All groups share one centre, and each spreads out both ways along 13 directions, with some noise.
Some rows, each with its group after it:
[-19   7   0 -11 -32 -19 -21   7   6 -23   3  33 -16  -4  -2 -20   9  28
  -6  21 -12]
(3)
[-12  -9  54   3  -2  16   2 -10   4  50   6  30  26  22  -2  -9   0 -26
   7 -52 -30]
(0)
[ 10  38   7 -26  -4  -4  24  -3  17 -31  -3  37   9  -9 -31   2 -32  26
  11  22 -33]
(3)
[-42   4   7 -17  14  -2  29  -8  59  19   5  10  12  29  11  -2  13   9
  24   3  -1]
(2)
[  8   5 -12 -13  20  -9   5  12 -11 -23  10  14   4  19  25  11 -12   0
  -8  14  17]
(0)
[-31   5 -20 -13  22  -2  12  16  10  20  16   9 -19   9   9   4 -38  12
 -14  -8  30]
(2)
[-18  11 -11 -12   3  12  -9  -7  16  11 -11 -13  24  19 -11   3  18  19
  17  28  12]
(2)
[-19 -22   5  16 -36 -34  14   7  24  30 -17 -10 -19 -31 -11 -16   1  24
 -11   7  14]
(3)
[-24  10  -1  -8 -15  27   0   3  21  12 -14  11 -45 -11  10 -21  35  -8
  12  30  26]
(2)
[-32  -3  27  24 -22 -20  -3   1  19  -5 -10   2   1 -38  10  -5   6  44
   7   9  46]
(0)
[-33  -4  29   8 -12 -14 -17  11  19  -7  35  17 -26  27  -3  -8  -4 -22
 -15 -28 -21]
(3)
[-12  11  -7 -60  -3   9  -1 -17  14   0   2  53 -15  27 -41  -9   4   8
  13  22 -18]
(3)
[-17  31 -16 -38  20   0   7   5  12 -23  -3  29  38  15   6  18   1  59
  21  49  17]
(1)
[-24  10 -18   0 -16  17   2  -1   2  -2   8  20   8  18  29 -21 -14   9
  25 -17  -8]
(0)
[  6 -31   9 -22   2   7  32 -18  -2  40   0  -1  -8   2 -59   9 -39   5
 -47 -15 -16]
(1)
[ 13  35   6  17  28   5 -10   2  -5 -24   7 -13  15 -25  -7  23  -9   1
  29 -16  -7]
(3)
[  9   1  10  20   1 -29 -16  24 -14 -30  16 -23  34  22   9  25   5   8
  -6  11  -1]
(2)
[  1   3 -19 -15   0 -13  -9  -3  -5  20  -9  11  13 -14 -16  -6  -2  25
   4  -6 -26]
(1)
[ -8   6 -15   2 -29  18  33   3  10   7  -4   4  -2  -3   8 -19 -14  14
  11  -3 -27]
(2)
[ -2  -2   4 -23   6  -1  -2 -30  12 -16   3  15  19  16 -33   5   3  12
  12   1 -23]
(0)
[ -8  17 -19 -18 -10  42   7 -14   2  20 -17  -6  12  10 -28  -7  -9  17
   8  16  -9]
(2)
[-30  13 -23 -18 -26  -9   4   4  19   4   2  33  -6  13   9 -27 -15  24
  14   9  -6]
(3)
[-29   4   5 -14 -11 -15 -14   6  18  27  -4  26   1  10   0 -17  13  13
  13   6   2]
(3)
[ -8  -4  23  11 -30  11   1 -17  14   6  -2  14 -19  -2  -8 -24   5 -22
  20 -22 -16]
(0)
[  1 -23 -16  -4  24  49  -2 -46  -4  70 -16 -24   6  33  -7 -16 -14 -63
  20 -42  38]
(3)
[-20 -10  11  -2 -25   8  12 -28  26 -42   3  25 -27 -16   6 -24  14  14
   2  -2 -22]
(3)
[ 10 -22  -6  -1 -53 -33  16   4   7  13  -8  13  -5  23  -7 -25   6 -12
  19   3 -11]
(1)
[  9   2  12 -12  19  19  -5  -3 -15  -9  -1   4   3  -6  -5  14   6   8
 -27  14   0]
(1)
[-15  25 -17   6   4 -10 -14   2  24 -25   0  -8  -1  -6  12  -3  12  10
  30  16   2]
(1)
[-12   8 -13 -10 -11  -1 -22   0  -1   7  -2  13 -11   1  -5 -13   4   1
  18   2  13]
(0)
[  0 -34 -10 -15 -11  -7  36 -17  12   5  -1  -6  12  47 -11  -4 -20  -6
 -26  11   5]
(3)
[  5  -1  23  -4   3   3  38  17  18  20  -8  -5  -7  -5  -8  11   2   3
 -26  23  -4]
(0)
[-28   7  13  17 -34  -6 -15   8  19  30   0  -4  -8  -8 -19 -21   5   5
   3 -14 -33]
(1)
[-12  15   4   3  10  43   9  -6  -3   3   5  10  37  15  40  -5  -5  10
  -7 -15 -46]
(2)
[  1  -9 -16  -1 -20 -18   4  -4   5   8  -8   3 -24  -7 -12 -18 -21  -7
   8  -1  25]
(0)
[ -5   0  -5 -10 -22 -19  -4  -6  15   3 -14  15 -16 -22 -17 -23   1  16
  -7  13 -19]
(0)
[ -8   8   7   2  -9  21  -4 -15  10   1 -12  -4  15  18   5 -14  -4  -9
  -1  13   5]
(0)
[ -4  -8   1   5 -31 -31  23 -14  22   5  -8  23  10 -16   6 -27 -15  16
  25 -25 -25]
(1)
[  7 -14   8  21 -34 -10 -32 -18 -13  13 -14  12  23  21  28 -46   4 -35
   6 -25 -22]
(2)
[ -5  18 -44 -11   1  26  28  38 -31  31  39  -1  10  30 -24  25 -57  17
  17 -45 -34]
(0)
[-10   1 -12   3   3  30  37  18  -5  38 -15   1   6 -37  39  -3   5  38
 -12  -1 -12]
(2)
[  1 -10  -2  -3   0  -4   6   4 -21  15   9  13  27   1   2  11  -2  19
  20 -31 -11]
(0)
[-39 -12  43 -37  23  -4 -15 -16  25  38  22  36   3  54 -39   3 -26 -11
 -46 -18 -11]
(1)
[ -1  32 -18 -20 -25   8 -35  -2 -10  38  -6  16 -31  -5 -79 -15 -32 -14
  44 -15  13]
(2)
[-10 -13  20   9  23  -7  33   6  25  12   5 -25  41  28  22  27  16   4
   3   3   5]
(3)
[ -9  28  -5   9  -5  83   7   6 -28  33 -32   3  39  -2  65 -18  13  14
   5  19   9]
(2)
[  5  35 -45 -15 -11  10 -16  23 -17  -9   2  19 -18   4   8 -26 -39   4
 -24  16 -40]
(0)
[-17  -8  -5 -28  28 -23  -6  15   8  24  15   1  41  40  -6  31  29  26
   7   4 -19]
(0)
[ -9   8  -7  13  -1 -14   1  20   6  -7  19 -30  19   7 -15  22  -6  24
  -3  -3 -31]
(2)
[ 29  -7 -25  22  -1   2  17  -7 -15   5 -11 -28   1 -26   4  -6 -28 -13
  -2 -23 -11]
(1)
[ -2  13 -16 -12  16 -24 -22  -3   7 -15   7  17  17  25  16  -5   1 -11
  27  -4  -2]
(1)
[ 15  -2 -12  14  -5  -1   6   5 -16   6  11  -8  25  14  13  -1 -24 -11
   3 -33 -35]
(3)
[-13 -39  18 -25   8 -21   9 -23   7 -11   1  43  26  43  39 -11  12   5
 -20   6  19]
(3)
[ -6   9   7  -3 -21  -3 -33   6 -19 -65  14  52 -49  -8  40 -24   9  -9
  -1  13  27]
(2)
[-35 -15  28   1 -29 -12   9   2  15  31   2  22  -8 -14 -14 -17 -24  34
 -33 -13  -8]
(1)
[-20  32   4  -2 -11  13 -23  24 -11  26   5  15  41  26   7  -4  -2  19
  14  -4 -31]
(1)
[ -2   1  13 -16  27  50  10 -16 -22   1   7  25   2 -18   3  16   1  14
  -4 -25  -4]
(1)
[-15   4   8  15  -4 -20 -13  38   0  27   5  15 -16  11  51 -20  -1 -25
 -20  -4  11]
(0)
[-22 -38  18  17 -40  10  20 -16  19 -16  -3   7 -50 -27  22 -29  30   5
 -22   0   4]
(3)
[ -9   9 -16   1 -14   4   2  -1   6  -1  -7   8  19   1  22 -18   5  18
  13   0 -30]
(1)
[-39  -3  -4 -15 -13  20   3 -38  41  17 -19  17   3  10   9 -39   2   9
   0   6 -11]
(2)
[ 16 -12   1 -18   4  36  17 -14 -19   7  -8  13   1  -2   3   2  19  -2
  -1   1  -7]
(1)
[-12 -17  24  -9  13 -21 -15 -24  23 -27   5   6  15  22  -5  -1   9   7
 -31  14  -9]
(2)
[ -9  -8 -15  -5 -10 -17 -29  -8  -6  18  -6  10  20   9   2 -17   6   6
  12 -11  -5]
(3)

New rows. What belongs after each?
[-47  33  16  30 -30  33  -1  16  19 -19  12  -1   3 -24  22  -9   1  42
  13 -10 -32]
(1)
[-30  -1  37 -10 -40 -28  14  21   7  29  21  30   4  16 -65   9 -46  38
 -12 -12  -3]
(1)
[ 12  11  34   7  11  -3  10 -15  10   0 -17  12  51  -8  16  -2  -1   5
   7  -4 -21]
(3)
[-17  21  36  -3   4  34 -44 -16  13   9  -1   9  24  53  10 -21  26 -47
  -4   5 -29]
(0)
[-20 -14 -20   1 -28 -42  -9  27   2   6  13  12 -10 -14   5  -7  27  40
  15 -11 -27]
(3)
[-12 -10   0  -4  -7  -1  -9 -27  10 -10 -11   9  23  25  13 -20  -2   2
  -4  12   8]
(3)
[-12 -25 -23 -16   4 -39  42  -1  14 -36  19  17  11  30  23   4 -49  34
 -23   9  24]
(2)
[ 13 -31  21  20 -27 -26 -20 -47   9 -19 -24  -7   2 -11 -13 -26  11 -21
  17  -7  27]
(0)
[-24  -2  22 -23  -2   9  20 -22  31 -12   5  30  19  20  -8  -8  -4  28
 -19   9 -42]
(1)
[  2  38  39  15   7  21   6  -7   9  23 -20  25  69   6  37 -15  -9  -9
  39 -22 -24]
(1)
[ 14 -30 -42 -31   1 -11 -12  -7 -19  -1   0  23   2  53  39 -23  26 -25
 -10  14  -8]
(1)
[ -7  -3  -8  30 -36   2  14   1  12  -2  -7 -16   3 -10  27 -28  -9   6
 -13  -6 -34]
(1)
[-29  35  20   5 -29  31  -6   3  33 -14 -13   2 -50 -51 -28 -11  33  21
  16  34   1]
(3)
[ -2   5  -1  -7 -33  21  22  20  -3  26  -3 -13   8  32 -28   5   0   5
   4  25  -5]
(1)
[-17  17  14  17 -28  33   6 -26  22   7 -15 -14   2  15 -21 -28 -49 -15
 -10   3  10]
(0)
[-31  53 -21   9 -16  75 -21  25 -24  -7  29 -14   8  23 -12  13 -13  15
  41 -14 -21]
(0)
[-28  16  -5  -1   7   2  -3  24   1  -9   0 -16  17 -12   8  28  20  58
  12  37  44]
(0)
[-11   5  -8  15 -38  29  24  14   6  57 -23 -18 -27 -18 -10 -19 -12  -6
  14   1  23]
(0)
[ 29  28 -12 -22  28  34  -5  -7 -32 -36  13  22  30  47  16   2 -46 -23
 -31   3 -39]
(0)
[ -8   5   7  19   6 -45 -26  17  -3  12  16 -30  28 -15 -49  25 -29  36
 -15 -23 -28]
(2)
[  7 -30  -9 -11 -23 -43 -10 -20  -5  38 -15  28  -2 -21 -25 -25  -1   7
  15 -36 -14]
(0)
[  3 -10  -9 -23  -9  11 -26   8 -23 -29  23  17  -9  59  12  -1  44 -27
  -5  17 -27]
(1)
[ -2  -6  13   9 -21 -19  27  51   4  37   9 -19  16  15  -1  19  21  16
 -11   8 -35]
(3)
[ -1   2 -19 -20  10   0  10  11 -12  10   8  21  17   9  10   8  -5  25
   9  -7 -10]
(0)
[ -2   0 -18 -19   4  -8   1  -7   5   4  -6  15   9  -1  -2  -4   4  16
   6   7  -7]
(1)
[-10 -49 -25  15 -27   2   9 -51  19  63 -43 -43  31  13  -4 -41  -7  -9
   2 -13  16]
(3)
[  8  36  -7 -44  48  33  23  26 -28 -18  32  43  27  31   6  35 -45  25
 -28   0 -44]
(0)
[-30  22  11  -2 -13  11 -14   9  15  23  -4  10  -9  -1 -10 -14 -14   9
  -8   8   1]
(0)
[ -7 -15 -44 -28 -11  -3  -8 -40  11 -15 -16   1  35  28  -8 -18  13  30
  15  22 -22]
(2)
[-29  39   9  -5 -18  17  31  12  33   7  -3   9   5 -23 -29  10  -6  48
  44  13  -4]
(2)
[-13  18  22 -23  13  -8 -23  -1  11   8   2  37  35  42   5  -2  14  -6
  17   8 -11]
(1)
[ 29 -14 -10   5 -15   8  42  -9  -4 -27 -14  -3 -21 -21  14  -2   3  -7
  16  15  29]
(0)
[-22  22  -7  41 -29  34 -30  12 -18 -21   3 -36  23  -2  16   1  15  20
  29   2   8]
(0)
[-24   9  -4 -10  -3 -26 -36  19  -5 -33  37  25 -23  31   0  -1 -14  -3
  -8   0  10]
(3)
[ 39  16   2   0  -9  -6   3   1 -15  -4 -24  -2  39 -15 -10   2  10  11
  14  14 -41]
(1)
[ 50  15   0 -24 -23 -16  27  -5  10  -4 -29   0  49  37 -39   6  24 -11
  43  44 -41]
(1)
[ 37 -28 -39 -15  -3 -40  21  11 -24  15  -3  14 -29 -13  -2  -3 -17 -10
   7 -14  20]
(0)
[ 18  -1 -55 -12   6  10  28  13 -22   5  -9 -14   3  16  18   7 -27   4
  10  22  44]
(0)
[-12   4 -55 -30 -18  31  34 -25  17   9 -17   7  -1  21  -5 -22  -7  12
  42  14   3]
(0)
[  1  -1  26  33 -44   9   7  11   8   0 -20 -16  -6 -17  25 -23  25  -7
 -16  21 -13]
(1)
[-27  19 -14   8 -23  18 -17  13   3  16  10 -15  12  14 -11  -6   5  17
  20  -9 -36]
(0)
[-23  11 -33  11 -13  36  32 -11  39 -23   0 -34 -21  -4  10  -9  13  10
  29  13 -10]
(1)
[ -8   1  15 -30  -7  -5  10 -13  31 -14 -23  29   8  12   9 -11  46  17
  10  51   0]
(1)
[ -5   8 -23 -22   7  -4  26  22  -3 -18  19   6 -23   0 -17  25 -24  29
  -3  21  24]
(2)
[ -1  22 -17   9  14  -4  -8  11 -11 -19  30  24 -21 -35  12   3 -16   3
  44 -60 -27]
(3)
[-12  28  -3  21 -49 -10  10  29  12  19 -19   2  31 -20  20 -26  -1  43
  11  15 -51]
(3)
[ 11 -16   4  16  -5   3  27  10 -10  19  -5 -15  -3  -9  13   6  -1  -5
 -10  -7  13]
(3)
[  3 -43 -24   6   9  22  23  -3 -10  48  -2 -48 -17  12  -5  16  23 -23
   4 -14  37]
(3)
[  8  14   3 -19 -18  -1 -22   3 -14  -9  -7  25 -21 -11 -35  -6   0   6
  -7  25  -2]
(3)
[ -6  -3 -18 -14  14   6   8 -20   9  -4   4   4  33  27   8   2   1   5
  25 -11 -15]
(3)
[-37  15   4  15 -31  -1   5  13  24  -7   8  15   2  -9  25 -23  -4  34
  -3  -4 -38]
(0)
[  2  22  35  15 -21   4  22  16   2  50  -9  -4  50  26 -30   2 -53  -2
  -3 -12 -15]
(1)
[-22 -16  29 -23 -11 -31 -21 -24  31   9 -21  34 -17 -33 -33 -15  44  29
   7  19  15]
(3)
[ -2   7  11   1  -9   0  24  -3   5   5 -33  28   4 -32  38 -20 -15  26
  -2  25  50]
(3)
[-21 -19 -17  13 -25 -15   1   2  24 -14  -2 -33 -23   1   5 -13   7  16
 -36  36   6]
(2)
[ -1  -2  14  -5 -16  13   9  -6  -5  15   3  31 -16 -12 -11 -11  -7  -7
  23 -32  -5]
(0)
[-24  -1 -34 -16  18  12 -35 -18  -2   3   1  -1  10  10   8 -11   2  21
 -18   0 -17]
(2)
[ 16  -9  24  -8   4   4   3 -13  -5 -16   9   9  -2   7 -20   7   3 -14
 -17  -5 -27]
(1)
[-10  20   1  -9  15  18  20  -7  15  34   0 -14  23   0 -55  16 -47  22
   0 -14 -24]
(1)
[-13  -1  -4 -24 -19  14  30 -18  16 -11 -14  22 -19 -10 -20 -13 -28  31
 -17  30  21]
(2)
[-11   7  -2   0 -12  21  -3   2  -9   2  -4  11   6  -7  15  -4  16  17
  26   0   8]
(0)
